Every row belongs to one group in each of 3 separate groupings. Each group adds its own fixed numbers to the row, and there is some noise. The rows also spread widely along 5 directions, which tell nothing about the answers.
Some rows, each with its group in each grouping after it:
[  4  -5  18   2  11  -8 -14  13  31 -20  22  -1   1  -7  -3 -18  -1 -17
   1] | j510 (2) (3)
[ -8 -13   8   0  12 -10  -4  -1  -3  28   6  28   0 -17 -20   8   3 -11
  19] | j118 (1) (1)
[ -9   1  11  -4  18  -7 -19  -8  -9   6 -12  23 -11  -6  -3 -11  16  -7
  14] | j222 (0) (0)
[-10 -17  18   1  30 -20   0  10  -2   6  16  26 -11   0 -12  -2   9  -5
  11] | j944 (1) (2)
[ -7 -23   8 -29   8 -23   0  17   2  -6   6   0   8  -3 -12  -5 -15  14
   4] | j809 (0) (2)
[  1 -19  -2  -8  -2 -25  -3  17  28 -19  18  -2  -3  -6 -10  -1  -7  12
   9] | j222 (2) (1)
[-15 -16   0  -7  19 -19  10   3 -12  16  25  27  -8  -5 -26 -12   6  -4
   8] | j944 (0) (3)
[  2 -41  23 -43  35 -13 -10   6 -12 -20  20   7  21 -12 -35  -5 -21  24
 -24] | j118 (1) (4)
[-22   8  10 -20  -6   1   8 -15  22  28 -12  22   3 -22  19   2   6 -25
  28] | j510 (0) (4)
[  5 -21   6 -18   9 -32 -15   6   7 -19  13   5  -1 -12 -21  -6 -13   2
   8] | j809 (2) (0)
[-21 -19   9  -6  -5 -35   2  -2   6  13  11  17  -1  -9  -6   4  -1   1
  27] | j944 (2) (4)
[  9   4  25 -12  36  16 -23 -12  -1   6  -4  25  -5 -24  -5 -12  33 -32
 -11] | j510 (1) (3)
[-13 -13  -8  22  20  -8   8   7   1  31  27  31 -12 -12 -14   0  -2 -22
  14] | j510 (2) (2)
[ -8 -11   1 -17  12 -10   3   2  12   2  14  14  -6 -15 -12   0   7 -10
   0] | j222 (2) (3)
[  6  -3   2 -20   1 -16  -7  -2  23 -10   7  12  -9 -24 -14   7  -1 -14
   4] | j809 (2) (1)
[ -1 -15  11 -11 -11 -27 -13   1  11   1  10   6  -5 -14 -12   3   4  -5
  17] | j944 (2) (1)
[-16 -22  -1   5  18 -27   9   9  -6  20  28  33 -15  -7 -24   3   2 -15
   8] | j944 (2) (2)
[ -7 -22  32  -6   5 -11 -24  12   9 -10  14  -5  18  -2 -19 -14   5  -3
  -3] | j118 (2) (3)
[-10   1   9 -34  -4  -5  -4 -14  11   5 -10  20  -4 -28   2   8  14 -21
  13] | j222 (2) (0)
[-10 -31   4  -1   2 -26 -12   5 -23  15   8  11   1  -2 -33  -8   4  21
   8] | j944 (0) (1)
[ -9  -5   4  -5  13 -21  -2   1   1  13  -3  26 -14 -12  -5  -1   6  -6
  24] | j222 (1) (0)
[-15  -4   6  -6  17 -12  -5  -2  17 -10   5  18  -8 -10   1  -4   6  -5
   9] | j222 (2) (4)
[ -4 -37 -15 -10  37 -22  11  13 -12  -1  40  22   3  -6 -31 -13 -34  18
 -17] | j510 (0) (4)

New rows, each followed by its group in each grouping:
[ -5  -6   4 -22  18  -7   7   7  13   5   6  20  -6 -13  -7  -2  -4 -10
   5] | j809 (0) (2)
[-15 -20  -7 -14 -22 -28   9  13  29   3  10  -3   4 -11  -8  11  -9  13
  23] | j222 (2) (1)
[-20 -32   5  34   7 -45  -3  24   3   6  25   9 -10  15 -19  -9  -5   9
  27] | j944 (2) (2)
[ -7 -11   5 -15  20 -22   6   5  19   0  37  20  -1 -12 -15   5 -16 -25
   5] | j118 (2) (0)
[ 10   4  38  -8  34  14 -37  -7   1  -8  -8  20   0 -16 -11  -6  24 -25
  -8] | j118 (1) (1)
[  4 -11  24  21  37   6 -30   3 -10  -1  12  16  -8  -9 -11 -16  14 -19
 -10] | j510 (2) (2)
[-12   4 -10  -1  49   0  12 -19 -11  26   3  61 -24 -21  -9   9  19 -21
   4] | j222 (1) (4)
[-13 -36 -25   9  13 -48  14  21   7   2  38  13 -11   1 -28   1 -26  17
  16] | j222 (2) (0)
[-11 -15   6   4  37 -16  -7   1  -3  -1  11  30 -15  -2 -10  -2   7  13
   6] | j222 (1) (4)
[-10  -4  20   5  36  -8 -10  -7   4  13   9  34  -6  -5  -7  -3   7 -20
  13] | j118 (1) (4)
[ -4 -19 -12   5   5 -35   9   6   6  13  32  24 -14 -10 -25   4  -4  -8
  17] | j944 (2) (1)
[  0 -13  31 -23  19  -5 -19   5  21 -28  16  -1  15  -4  -8  -8  -7  -2
 -11] | j118 (2) (4)
[ -9 -22  17 -24  11 -15  -9   5  -6   3   9   7  17  -9 -19  -7 -11  -2
   5] | j118 (0) (0)
[  2  -5  16  -3  24  -9 -25  -9  -9 -12  -3  19 -11 -13 -15  -7  18 -10
   1] | j222 (2) (0)
[ 10 -10 -11 -27  28  -5   2   5   1 -16  29  26 -10 -25 -28   2   0 -11
 -22] | j222 (2) (1)
[-16  -1  11  13 -16 -19  -9  -1  22  19   1   9  -3 -11   6  -4   1 -24
  43] | j510 (2) (0)
[-17  -5   3  25  28 -33  11  21  20  -2  33  24 -20  20  -6 -13  -5  -7
  21] | j944 (0) (2)
[  0  -7   8  16  28 -12 -17  10  -1  -6  16  13 -10   5 -15 -20  -5  -9
   6] | j510 (0) (0)
[ -3  -2 -20  32  35 -12   7   0  -7  21  21  45 -30  -7 -32  -5   1 -18
  15] | j809 (0) (1)
[ -2 -15  19  10  12 -33 -21  15   4 -16  15   0  -2  13 -20 -22   1  13
   7] | j944 (0) (1)
[ -8 -22  -6  25  27 -25   6   9  -1  23  25  33  -7  -3 -30   6  -9  -9
  20] | j118 (1) (1)
[-11 -11  16 -27   1 -24   3  20  35 -23  22 -11  11   6  -7  -4 -27  -3
  14] | j118 (0) (0)
[  1  -8   9   5  24 -13  -2  15  21  -4  28  14  -6  -4  -9 -16   0 -13
   4] | j510 (1) (3)
[ -7 -21   9 -10  13 -24  -1   2  -6  10  19  19  -3  -8 -27  -6  11 -12
   6] | j944 (2) (3)
[  8 -14  -1 -12   2 -29   0   8  20 -15  17   4  -7 -12 -23   3 -12  -1
   6] | j809 (2) (1)
[ 10 -17   6  -9  11 -17 -23   8  11 -22  12   4  -3 -15 -26  -2  -8   6
  -6] | j809 (2) (1)
[ -3   1  14  -3  15 -11 -10   7  20 -11   6   8  -8  -1  -7 -18   5  -8
  13] | j809 (0) (3)
